The first 7 rows are patterns. Each new row is the sum of 2 different patterns, raised or lowered, with some noise. Before adding, each is slid sideways (what falls off one end comes back at the other), maybe read backwards, and multiplied by a number that may be negative. Names go in the order of the patterns.
Some rows, each with the names of its patterns after it:
[ -3   5  -4  20  -9   3   3   1  -4   1 -13  14  10   0  13 -24  -1   9
  -8  10 -11   7 -13 -11  -2   6   4  15   4  -6   3 -18   2   4  -6] -> K_21
[-11  -3  -1  -4 -11  -7 -17  19   3   0   3  -6   5  -2  -5  19   3  -1
  -1  17  -6   4   0  13  18 -17  26   1   7  -2   7 -16  14 -13  -6] -> K_546
[  0  -4   1  -2  11  -2  -1  -2  -1 -10   0  -3   0 -21  11 -18   0 -10
 -28 -12   0   0  -9 -11  -1  -8 -15  -8  -1  11   3 -20   0   0 -10] -> K_348
[  0  -5  -3  15   4 -11  13   7  -8   3 -10  -1 -18   7   0  -1  17  -2
  14 -13  17  -8   8  -9 -24  -9   9   4  13  -8  15  -7   5   2  -1] -> K_657
[-12   7 -10  14  17   3  -3  -2   3   4   3   3   4  33   3  -5   9   9
  14   8 -14  10  -2  -6  -3   0  -6 -14   0   3   0  -7   3  -3   1] -> K_762
[ 14   9  16 -21  -4 -15 -14  25 -10  -1   5   7   5  11  -3   7 -17  -6
  -6   2 -12  -4   5 -13  -5  -9   1   4   4  11  -4  -7  -6  -2   1] -> K_178
[  4  13   2   9   0 -19  10 -21  -3   6  -4 -12   5  -1  -1   7 -10   2
   1   1   3 -16  -7   5   7 -19  17   6   7 -15   2  18 -11 -18   3] -> K_924

New rows, each followed by the names of its patterns:
[ -7  -4 -14 -15  -5 -20  -6 -10 -12   0 -17  -3   0  -6 -12 -24 -22  -9
 -17  -1 -12   3 -14   4 -16  -6 -10 -19   0 -23  -9 -18 -13   4 -16] -> K_21 K_657
[ -2 -24 -11 -25   3 -23  11   2   2 -14  -8 -22   1 -18   1 -11   1  -4
  -4  -3  -2 -24  -8   5 -29  -8   9  -7  -1 -15   6 -10 -11 -10 -18] -> K_348 K_657
[ 10   2   9  15  -5   3   2  10  -2  10  18   8  10  15  10  -5  14   2
   5   7   4  15  -1  14   8   6  -2 -15   0   9   3  16  -6  22   1] -> K_348 K_657
[  9 -16  -5 -10   6  -5  -3 -10   4   5  19   5   5   2  -2  -6  17 -24
   4  -7   4   2 -22  11   3  -7   8 -11   1 -17   6  -1   1 -17   1] -> K_21 K_546
[-14   6   2  -3  -3  11  -7  23 -15  -4   2   3  -1   0 -14  13   6  -1
  -4 -23   2   5 -10   2 -15  14 -16  -9   1   7   5  18  11  -5   2] -> K_21 K_762
[ 23  -8  -1   6   2  -4   6   0   5  -9  11  -5   3   0   1   0  -9  27
 -13  -8  -3  13  27  11  -4   9   3   4  -9  14  24   8   0  18  -8] -> K_348 K_657
[ 4  7 22 16 30  4 25 13 20 -2 21  9  3 10 24 15 13 12 14  7 19 11  6 16
 10 11 28 10  5 23 20  8  5  2 14] -> K_657 K_924
[ 9 21 12 25  1  9 10 12 12 13 19  1 14 40 25 24 15 17 46 19 17 30 23 19
 13 25 16 34 29 16 33 -2 32 16 22] -> K_546 K_762
[ 10  24  15  30  13  22  13  15   8  26  22  -3  21  31  18   4  12   5
   6   0   1  20  15 -16 -11   6  16  -2  26  -1  19  13   6  -2  22] -> K_348 K_762
[ -7 -18 -17  -4 -16  -6  -5  -6 -17  -1 -12 -14 -19   6  -5   0  -3   3
  -2 -17  -3   3 -26 -23 -16 -17   1 -28  -1 -10 -11 -14 -13  -9   3] -> K_762 K_178
[  0   8  -2   1 -11   4 -13  -2   2 -27  -2  14  -3 -24  -8 -22  -3  -4
  -6   9   2  -8 -38 -18  12 -15  -2 -14   3   9 -17  -4   1  -8 -13] -> K_348 K_924
[-15  14  -9  -1   1   0   6   4  -4  14  -1  -5  22  11  -1   6   5  10
  -2  -6  23  10  10  -2   1  17   7   6  17  -9  14  -4   3  -9   2] -> K_546 K_348
[25 10 12  9 28 -7 35  1  3  5 15  8  7  3  2  2 26 13 10 11 15 20  7  2
 38  5  8  4 34  4  4 17 33 24 -6] -> K_546 K_924
[ -5  -6  -7   1 -23 -12  -2  -7 -17  -4  -2  -7  -6 -23 -11   0 -11 -10
 -16 -15  -7  -7 -22  -6  -6  -6 -20  -8   6 -19 -22  -9   3  -9   1] -> K_348 K_924
[ -6  -8  -5 -13  -9  -9 -24   5  -3   4 -10  -5 -13  -9  -6   1 -18   1
 -15  -9 -16 -12 -45   0 -19 -25 -13 -20  -9 -14 -14  -7  -9 -22  -5] -> K_546 K_762
[ -6  16  25  11 -19  -7  -2   8 -22  13  -1   8  -8   4   8   0 -21  -1
  12 -11  -6   3   3   8   2  20 -12  -2   4 -16  -8  -6   2 -15  13] -> K_657 K_924
[ -2 -18  -8  -7  -9 -13 -16 -34  11 -29 -30 -20 -33  -3  -1 -10 -20 -17
 -27 -11 -20  -9  -8 -17  -8 -27 -15 -22 -11 -21 -27 -20 -21 -17 -30] -> K_21 K_178
[-10 -15 -13  -7 -12 -27  -5  -3 -27  -9  -8 -11 -21 -23  -8 -16  -8 -15
 -12  -8 -14 -34 -19  -9 -28   3 -29 -10 -13 -11 -12  -9 -14 -15  -3] -> K_348 K_924
[-24 -26 -28 -17 -31 -22 -31 -22 -16 -34 -17 -22 -22 -12 -18 -31 -26 -21
 -20 -36 -15 -15 -22 -24 -26 -33 -20 -28 -20 -21 -26 -29 -15  -8 -20] -> K_21 K_657
[ -8 -14  10 -20 -21 -11 -12  13 -12   8 -18 -10 -15 -12 -17  -2  -4  -6
 -19 -20 -13 -20 -11 -13 -11 -17  -8  -4 -15   2 -15   1  19  -1  -4] -> K_762 K_178
[ 14  11  14  -4  23  -3  11   2  10   3   4  14   8 -11  -1  13  -6  -1
   7  12   1   9   8   5   2   7   8   8  -1  12  24  -2  17  15  23] -> K_348 K_924
[16  7  9 14 18  6 17  2  9 15 18 13 15 14  8 10 11 25 18 20 20 -4 19 16
  2 12 17  9 11  4 19 17 12 11 19] -> K_348 K_178
[-24 -12 -37 -20 -22 -16 -14 -24 -30  -4 -20 -11 -33 -28 -21 -23 -25  -8
   1 -33 -17 -27 -11 -22 -20   7 -33 -30 -26 -44  -9 -17 -19 -26 -21] -> K_21 K_924
[ -1  -6   9   1 -12   1 -20  -8 -13  -3 -14  -3   2 -12 -11  -4  -6 -10
 -10  -6   1 -10  -6   8  -4   4  -6   0   6 -15  -9   1  -9   4 -13] -> K_657 K_762
[ -8  -1  -4 -12  -9   5  -9   8  -7   4  -5   4  -1   2  -7  -8  -4   0
  10  -7   1   7  -9   4 -10   3  -4   3  -4  -4  -2  -5   7 -10  13] -> K_21 K_657
[  7   8  -1 -10 -17 -16   5   6 -19   5  -5   3 -33 -14  -2 -10 -21  -4
  -8 -21 -16 -35  16  -8   4   9 -45  -5  -4 -19 -37  -5 -39  -7  -7] -> K_178 K_924
[ -6  -2   4   8   5  -4   7   1  -8   6   5  16   9 -11  13  10  -3   4
  11   2   1  12  13   5  -2  11   6   7   4   2 -11  12  -9  15  -6] -> K_348 K_924
[ 30   7  34  26 -13  30   6  10   8   9   4   4   3  33  24   5  24  31
  23  -3  29  31  15  -3  11  11  10  18  27  17   1  20 -15   2   2] -> K_178 K_924
[ 21  21   5  17  20  14  18  24  19  16  30   0  -1  10  27  16  11  10
  22   8   9 -17   8  19   6   6   8  -2  24  -1  14  20  15   8  17] -> K_546 K_762
[  6  19   4  13  17  -6   8  27   9   6  11   3   7   5   5  19  -5  21
   9  13  -8  -7  -2  22   5  26   0  19   0  39  -1  -1  12 -19  16] -> K_657 K_178
[ -8  -5 -11  -9  -8  -5   8   2  -9  -7 -15   1 -13  -8 -15   0 -11  -5
  12   0   5  -9   0   7 -10   2  -4 -11  -2  -4  -5  -4   1  -2  -6] -> K_657 K_762
[ 25  -3  12   4  11  11   0  -1  -7 -12  19  10  -4  16   9 -18  -4 -22
  19 -14  22  13 -21  27   0  12 -17  13 -15  13 -13  -8  -3  16   3] -> K_657 K_178
[-14 -15 -16 -29 -16 -22   4 -19   5 -24   4  -1  -8 -12 -16 -11 -20 -18
 -10  -7 -20 -14 -18 -22 -17 -15  -9   4 -19 -21 -25 -19 -16 -16 -14] -> K_546 K_178
[-23   9   5   3  13 -10   4  16 -15  -4  -8 -12  17  -4  -6  -7 -18  16
 -14  -8   2   2   3  36 -13  24  12  -8  -5   1   7   7  -6  11  18] -> K_21 K_546
[  3   3 -23   5  -5  -9 -20  -2  -2  -3 -33 -18  10 -23  -4  -9   1  -4
   8 -24  -1  10   4  10  -1   4   6   9  11 -18  -4   7  -1   3  -3] -> K_546 K_762
[ -4  -9 -12  19  -9 -15  -7  -9  -4 -15 -24  -3 -13 -18 -16 -22 -23 -33
  -4 -10  -6 -14 -23 -13 -12 -26 -10 -24  -7   2 -15  -9 -12  -9 -10] -> K_762 K_178
[-15 -25 -12 -18 -14 -31 -21  -9 -30 -21 -20 -11 -14 -22  -6 -17 -29 -12
 -26 -12  -1  -3  -2 -33 -16 -27 -25  18 -22 -12  -8  -4 -12  -1 -16] -> K_348 K_178
[ -6 -12 -27  -6  -8 -16  10 -37  -5  -4  -1 -26   0  -7  -5 -16 -12  11
 -25  -6  -9  -9 -10  11 -31  11  12   6  -7 -13  -5   5  -5   5 -21] -> K_546 K_348
[-13  -2  -7   3  23 -11  -1 -21 -20   0  11   4   8   4 -22  12 -19  -3
 -11  -3  -4  -2  -9  25   0   8  -7  -7  -3 -11  10  14  15 -10   6] -> K_21 K_178
[ 9 12 -4  3  3  0 24 22  9 13 25 11 -2  7 33 28 18  9 34 15 13 11 32 52
  6 33 28  4 31 15 -1 20 10  6  2] -> K_546 K_348
[ 13  -1   8  31   2  -2  10   5   3  13 -15  26  -5  16   9  15  -4  -9
 -14   5  -2  11   8  18  -3  27  -4  13   7  -2  12  -2   3  -6   1] -> K_21 K_657
[  1  -1  13  12   3  16   9  10  28  10  26  -9  31  -2  16  -1 -10 -12
  25   1   8   4  17   7   4  12   8   8  -6   9  21   9   5  17  15] -> K_546 K_657
[-5  8  6  1  2  4 25 13  7 31 -6 30  8 12 52 23  6  7 31 14 14 15 34 31
 -5 20  5 35  7 12  3 20  0  1 -1] -> K_546 K_348
[-14  13  19  -4  -8   3 -13   5   9  11  15   1   0  -2   7  -9  14 -27
  17  -5   6  15  10  -4  14 -19  -1  -8  -5  22   2  -5  11  -5  15] -> K_21 K_657
[ 17  17  23 -16  17  15  16   8  15  23  19  15  32  22  17  19  22  30
  23  13  30  18  25  25  24  22  -1  19  14   4  28  10  30  16  28] -> K_657 K_762
[-12 -10   1 -27 -15 -17  12  -4   8  12 -29  -1  -7  -9 -16 -10 -17   2
 -19  13 -11 -14 -12   4  -3 -13   0  -6  -1 -11 -32 -14 -14 -10  -8] -> K_762 K_178
[  2 -19  -3 -11  -9  -3  14  10 -16   4  11  -6  -6 -15   8  -5  -5   6
   1   5 -12  -1  -6  -7 -13   1   0  -9   3   2 -10  -7  12  -8  22] -> K_348 K_924
[-1 25 17 23 26 24 19 -6 29 11 27  9 -5  8 22 16  5  9 32  5 16  8 11 26
  5 17 33 22  8 33 33 10 17  8 20] -> K_657 K_762
[  0 -22  -9  13  -1 -15  -3 -17  -7  -2  19 -14  22   2  -5   4  20  -5
   3   1  -6   4  -1   0 -14   2  26   8  -9 -15  12 -14 -12 -11  15] -> K_348 K_924
[ 13  19  -1  20  -9   0  -1  10   6  19  -1  13   0   8  -3   3   3   3
   2  19   6  -4  25   6 -10   6   2  14  -4   8  11   7  14   2  20] -> K_348 K_657
[  3  -7 -10  20 -22  13  -8  14   1  20 -14  -4   1  16  -1  16  -3  20
   6  27 -13   1   7 -13   7  -7   5   0  -8  10  -3   4   1   5  -4] -> K_546 K_657
[-15 -19 -31 -18 -26 -27 -13 -11 -15 -32 -29 -29  -8 -39  -9 -26 -18 -30
 -42 -10 -21 -13 -15 -31 -21 -24 -18 -24 -22 -28  -6 -34 -12 -33 -26] -> K_21 K_924
[  1 -10 -10  -9 -29  -1 -49  -4 -20 -13 -29 -28 -19 -10  -2 -26 -16  -9
 -15 -19 -33 -18   5  -1 -45   7  -4 -12 -23  -9   7 -22 -18  -9  -6] -> K_348 K_924
[-22   0  -7  20 -17  27 -12  20  30  18   2  -1  10  17   6  19  -2   5
   1 -14   1  14   0   3  -7  -3   3   0 -13  -5  -3   0  -9 -15  23] -> K_546 K_348
[ -7  -3 -21  -6  -4  -5 -20  12   1  -3 -16  -2   6 -22 -10 -13 -15  -6
 -14   3 -11 -47  -3 -26 -12  -6 -13 -15  -3  -9 -22 -13  -8 -13   2] -> K_762 K_924
[ -8 -20  -3 -24 -22  -4  -8 -15  -3   1 -11   0 -16  13 -17  10  -6 -12
  14   5  -3 -21  11   7  -1 -12   9  13 -16 -33 -11  15   1  -7   7] -> K_348 K_924
[ 44  13  -4  25   7  21  21  -4  13  11   5   7  14  -1  -2  10  12  12
  -5   9  10  14 -10  24   4  27  17  15  19   3   1  15  16  21  15] -> K_762 K_924
[ 25  -4  20   4  18  28  28  -4   0  -4   6   3  19  10   7   9   5  10
  10   0   8  20  -2  -2  14   1  21   9  22   5   7   7 -13  13  -5] -> K_657 K_178
[ 6 22 25 20 22 -2 28 30 21 31  9 34 10 13 23 26 32 24 -2 20 12 11 21 19
 21  3 18 25 15 15 22 23 12  9 14] -> K_762 K_178
[  8  10  36  -6   3  24  10 -15  12  -2   7  -9   5  14   6  23  10  10
  -9  29  -5  -3   6 -32   0  24  13  31   2  24 -16   3  25   8  -5] -> K_657 K_924
[ 10  -9   3  17   6   2  -7  -6  -2 -11  -1   5   6  -3 -15 -11  -3 -17
  21  -9  11   8 -10   2   3  -1  -2  -2   4   5  -1   9   7  -1   2] -> K_348 K_178
[  1 -10  -5 -13 -21 -15 -24 -16  -5 -11 -23  -7  -1 -14  -2 -22 -19 -11
 -13  -8 -17  -9 -12   1 -32   6 -12  -4 -10 -17   3 -25 -34  -1 -11] -> K_21 K_924
[-26 -23   5   1  -8 -30   4 -15 -17 -10  -2   7 -27  20 -11  -6 -15  -6
 -34   3 -25 -15 -39  -5 -25 -16 -30 -40 -36   6 -10 -18 -19 -17 -13] -> K_546 K_348
[  5  -6   9  11  27  -1  17   6  13  26 -12   7  14   8   9  -2   8  33
   6  11   5   9  24  13  20  17   5  12  11   7   3   9  20   5  19] -> K_348 K_762
[-12 -25  -8   4 -20 -12 -14 -28  -6 -18  -1 -11  -3 -21  10 -20  -1  -8
  10 -15 -35 -18   0 -15  -5 -11  -7 -28  -4 -22  -8  -8 -62 -17 -25] -> K_657 K_762
